The rows come from 4 hidden closed curves, with some noise, and rows from the same curve form a group. Each curve winds through 8 dimensions. The rows are also pushed far along 5 directions, which tell nothing about the answers.
In the rows, zero is written as 128.
Known rows, each followed by its group:
[131  97 144 138 142 142 102 131 171 211 139 153 148 118 145 100 107 116] -> J956
[122 167  98 155 182  86  90 128  60 137  76 142 116 151 178 129 127 134] -> J586
[160 144 141 187 165 113 112 156  90 139 118 120 117 124 196 137 154 134] -> J586
[142 117 140 142 144 119 120 161 173 177 126 155 147 114 154 146 102 134] -> J586
[186 121 102 154 124 174 194 172 117  97 131 135 138 122 206 168 122 184] -> J543
[144 119  84  94 119 145 132  75 139  71 147  87 137 125  70 155 112 120] -> J543
[ 68 154 186  97  81 125 141 169 162 108 125 142 125 131  72  94 134 162] -> J465
[138 127 136 164 126 110 110 114  93 123 144 114 141 128 171 125 181  96] -> J465
[ 84 147 196 111 102 114  74 157 155 138 116 133 117 117  36  71 125 169] -> J956
[116 138 126  98 115  67 181 126 145 112 122 127 122 128 133  95 151 100] -> J586
[142  90  72 119 147 127 118 100 155 159 131 152 167 110 154 164  62 114] -> J956
[171 113  98 121 120 135 117  67  97  73 126 108 139 148 118 183 133 116] -> J465
[130 131 120 152 123 117 140 154 149 136 139 129 156 114 173 128 157 115] -> J465
[ 83 111 159 152 126 119 102 167 183 221 129 167 137 101 157  80 100 112] -> J956
[122 141 136 106 116 163 106 130  81  70 127 124 151 127  74 160 115 202] -> J465
[126 122 136 131 137 122 162 112 129 166 149 108 124 110 150 118 164  93] -> J465
[122 165 156 151 109  89 150 170  93 115 129 120 100 129 141  68 220 154] -> J543
[112 154 187 149 140 154 151 182 113 155  91 136  73 135 141 112 116 163] -> J465
[ 99 120 157  89  91 121 146  99 135 109 166 115 118 125  61 117 159 121] -> J586
[109 111 134 114  90 142 108 138 177 135 151 140 174 100  95 112 117 152] -> J543
[141 111 141 124 152  93  66 106 148 168 118 132 157 109 109  93  99 104] -> J586
[165  84 132 137 147 146  46  97 129 169 141 131 185  93 116 122  81 135] -> J543
[139  85 101 121 108 158 167 148 170 161 145 171 138 132 167 103 104 110] -> J543
[166  81  69 134 125 178 136  73 145 126 168 100 154 122 152 145 120  66] -> J465
[172 153 125 180 157 142 109 140  78 104 110 105 132 133 179 170 154 163] -> J956
[119 142 113 141 140 103 132 129 129 145 155 117 130 125 153  92 178  98] -> J586
[136 119  90 125 129 148 181 155 217 181 158 125 137 101 140 139 132 125] -> J586
[159  90 119 135 148 150  78  83 102 131 135 119 130 131 123 141  92  89] -> J543
[131 134 140 155 123 172 144 166 143 177 103 149 101 135 144 147 130 181] -> J956
[164 100 139 159 157 150  86 131 141 169 112 134 138 119 159 141  86 108] -> J465
[111 115 158 111  68 144 166 154 184 118 146 140 115 122  92 130 139 143] -> J586
[117 134  99 121  93 125 154 104 117  97 155 108 110 137 105 133 192 118] -> J586
[102 130 148 106 107 122  98 108  92  95 102 151 118 152  82 152 103 155] -> J586
[120 147 134 157 162 133 126 129  80 148 104 111  95 133 164 122 135 110] -> J465
[128 167 128 165 127  82 162 164  85 125 107 142  75 160 181 117 208 137] -> J543
[140 129  98 119 157  84  79 103 142 154 114 132 167 118 115 125 120 117] -> J956
[161 104 135 158 155 178  62  99  66 132 114 130 131 145 145 147  93 138] -> J465
[113 142 144  85 130  92 103  93 118  83 148  90 125 121  38 129 145 110] -> J586
[128 117 100 121 109 145 221 125 148 122 169 100 105 105 150 130 150 116] -> J956
[131 102 155 141 141 137  83 136  82 156 111 175 126 141 149 136  90 134] -> J543
[166 119  46 153 146 158 182 127 154 147 120 127 125 144 212 198 128  93] -> J956
[101 130  94  96 128  62  95  71 110 120 149 134 145 148  97 101 170  67] -> J586
[110 134 138 132 111  77 132 165 139 149 130 156 142 123 148  69 170 115] -> J543
[119 112 130 126 128 130  77 107  86 143 109 173 136 150 118 156 102 166] -> J956
[144 122  92 137 110 166 147 102  80  73 174  88 136 124 133 149 178 114] -> J465
[ 87 171 152 126  99  74 141 149  80  81 131 116  96 123  98  70 192 170] -> J956
[147 133 157 122 119 138 186 198 164 116 115 160 118 121 140 166  90 200] -> J956
[139 101  88 113 130  93  88  77  81 120 151 128 172 121 131  88 155  75] -> J543
[160 143 125 160 105 145 200 179 106  66 138 116  92 131 183 137 156 168] -> J956
[110 105 180  87  85 113 104 105 167 123 141 144 154 126  54 138 121 128] -> J465
[130  90 123 121 106 154 169 150 163 155 143 161 128 125 154 138 106 111] -> J543
[118 153 126 136 102 133 191 159 151 132 138 101 106 104 126 116 182 167] -> J543
[161 119 136 112 122 183 139 100 126  99 142  93 130 118  78 182 113 175] -> J956
[141 146 180 146 127 134 135 179 122 133  81 152  90 152 134 121 124 180] -> J465
[126 121 106 106 119 100 100  70  69  95 151 108 163 113  93 136 166 128] -> J543
[143 128 123 125 141 107  97  94  84 104 140 119 117 153 110 114 154 108] -> J586
[105 130 127 137 119 145 172 175 190 198 128 151 139  96 155 140 119 171] -> J586
[113  96 118  91  96 122  87  75 153 101 175 107 176  86  50 114 100 131] -> J956
[100 145 170 158 126 155 127 180 137 176 100 148 131 107 153 147 109 190] -> J465
[108 114  94 141 168  89  70  97  69 201 106 171 154 133 182  93 125  89] -> J543

New rows. What belongs after each?
[ 90 137  99 115 119 113 105 101  95 104 149 109 126 140 102  82 173  65] -> J465
[186 112  71 154 147 145 111  84 134 107 159  84 181 108 164 185 142  97] -> J956
[ 79 164 138 115 128 119  90 127  78 108 126 109 133 122  76  82 160 146] -> J465
[179 114  95 122 116 151 171 125 104  62 154 109 153 119 152 153 140 151] -> J543
[137 122 183 132 131 176  81 188 105 118 114 162 132 132 101 127  78 196] -> J465
[137 142 118 141 130  99 118  97  57 116 113 125 134 131 149 135 169 162] -> J586
[ 91 126 126 158 122 127 123 159 159 223 128 164 114 129 167  77 153 116] -> J586
[ 93 137 185 104  60 111 194 186 176 100 135 156 103 140 105  85 157 150] -> J586
[118 129 145 130 112 108  86 113 101  90 135 121 127 147 110 113 157  85] -> J465
[101 153 156 130 135 120 101 172  86 131  73 181 101 163 132 106  98 181] -> J543
[109 130 157 103  98 144 188 144 147 107 134 130 102 138 110 147 132 133] -> J465
[ 79 163 147  87 122  96  89  88  75 101 113 105 131 128  31 113 156 161] -> J465
[141 146 112 147 133 144 159 133  57 103 137 111 112 140 163 125 183 149] -> J465
[110 164 125 123 123 111 153 143 129 116  90 121 106 139 124 118 144 147] -> J465
[ 86 143 194 119 124 138  74 141  84 143 114 133 110 125  57 100 128 173] -> J465
[173 137 127 184 133 190 153 149  97 105 103 107  96 136 191 177 124 163] -> J465
[ 56 151 129 106  99  67 110 120 143 142 128 146 114 145  86  76 176  92] -> J543
[148 105 163 146 128 151  51 120 113 140 111 147 150 123 112 127  85 169] -> J586
[133 112 103 157 125 174 119 159 142 181 132 148 152 110 162 122 124 154] -> J465
[166 122 172 153 127 185 127 176  91 101 119 128 118 117 143 139  93 198] -> J543
[114 134 136 128 121 127  93  95  92  94 126 118 149 138 119 145 133 130] -> J465
[104 168 144 143 161 121  91 135  71 154  74 141 103 149 125 144 128 176] -> J956
[118 121 159 153 141 122  74 157 142 178 120 141 137 111 140  66 109 112] -> J543
[ 92 148 198  89  97  97 133 142 118  96 108 143 130 125  68  98 121 192] -> J586
[149 122 140 171 137 161 128 123  96 159 104 128 101 138 174 153 134 142] -> J465
[109 111  96 105 129  98  92  76 102 152 149 122 173 103 105  89 149 101] -> J543
[128 142 127 128  81 128 198 142 124  64 167  97 102 126 124 122 197 141] -> J956
[ 88 118 144 100 143  85  77 106 136 197 120 167 162 127 103  88 117 109] -> J465
[124 117 118 117 144 160  67  92  98 143 106 132 170 113  91 184  74 179] -> J465
[127 130  96 124 119 116 169 107 159 157 130 113 143 112 142 129 163 123] -> J465
[126 123 176 104 133 149  98 134 151 125 129 125 129 115  57 156  75 166] -> J586
[161 100  99 145 136 142  99  80  56 102 144 123 130 144 159 135 139  96] -> J543
[120 136 125 142 150 127 129 162 156 200 118 153 123 120 143 127 125 154] -> J586
[164 108 139 129 117 150 124  80 136 102 148  83 159 103 115 189 127 132] -> J465
[127 143 123 141 133 124 106 139 139 146 112 125 146 114 120 140 131 165] -> J956
[132 146 103 147 124  90 111 123 127 100 128 117 125 142 139 126 166 105] -> J543
[ 84 150 182  98 100 131 161 202 165 141 133 144 122 106  72  89 138 180] -> J465
[157 137 117 116 143 150 132 125 101  74 131  93 133 119 100 152 115 141] -> J465
[125 143 162 105 112 117 179 114  97  92 151  90 103 125  93 127 188 128] -> J465
[162 149 121 151 140 144 146 142  90  95 105 118 111 132 147 206 127 199] -> J543
[127 122 103 100  83 160 189 130 134  57 151 122 120 143 111 148 134 146] -> J543
[139 115 197 138 110 153 128 159 130 151 106 154 129 110 129 140  90 211] -> J586
[121  91 113  96 114 162 103  67 109 125 155 122 143 123  78 132 102 117] -> J543
[144 114 142  99 132 137 143 111 118 121 114 143 141 123 112 163  80 181] -> J586
[127 138 115 103 123 129 134 109  88  72 132 118 127 149 100 128 142 129] -> J465
[ 99 188 160 146 158  59 104 160  87 143  79 128  94 137 124 101 172 144] -> J956
[108 144 151 113 141  80 100 108 143 128 120 104 144 115 101 100 134  89] -> J465
[116 153 199 107 115  66  96 155 122 103 112 147 139 130  77  84 142 169] -> J586
[ 85 151 188 120 125 114 133 189 118 150 106 164  95 142 115  92 133 145] -> J465
[108 115 138 110 168 123  62  99 139 199 121 148 158 112  98 117  70 132] -> J586
[119 166 127 160 153 116 163 192  95 160 118 129 109 115 184 101 174 146] -> J465
[131 105 193 116 125 164  90 152 136 133 137 148 149 120  92 128  76 156] -> J465
[150 123 140 155 155 152  60 110 107 144 103 133 139 125 118 195  77 182] -> J543
[192 124 103 145 149 153 151 136 109  93 128 126 126 142 173 178 115 154] -> J586
[144 126 145 151 122 164 162 188 178 180 104 149 128 105 157 155 105 185] -> J465
[102 145 140 128 170  85  98 128 115 187 105 136 130 117 133  95 128 102] -> J465
[137 141 140 152 149 144 134 111  58 115  97 122 100 152 170 179 124 142] -> J465
[101 130 137 144 171  64  36 106  88 203 103 155 146 121 141  89 128  90] -> J543
[ 98 131 132 115 116 104 108 164 222 176 140 146 135 118  86  70 132 106] -> J586
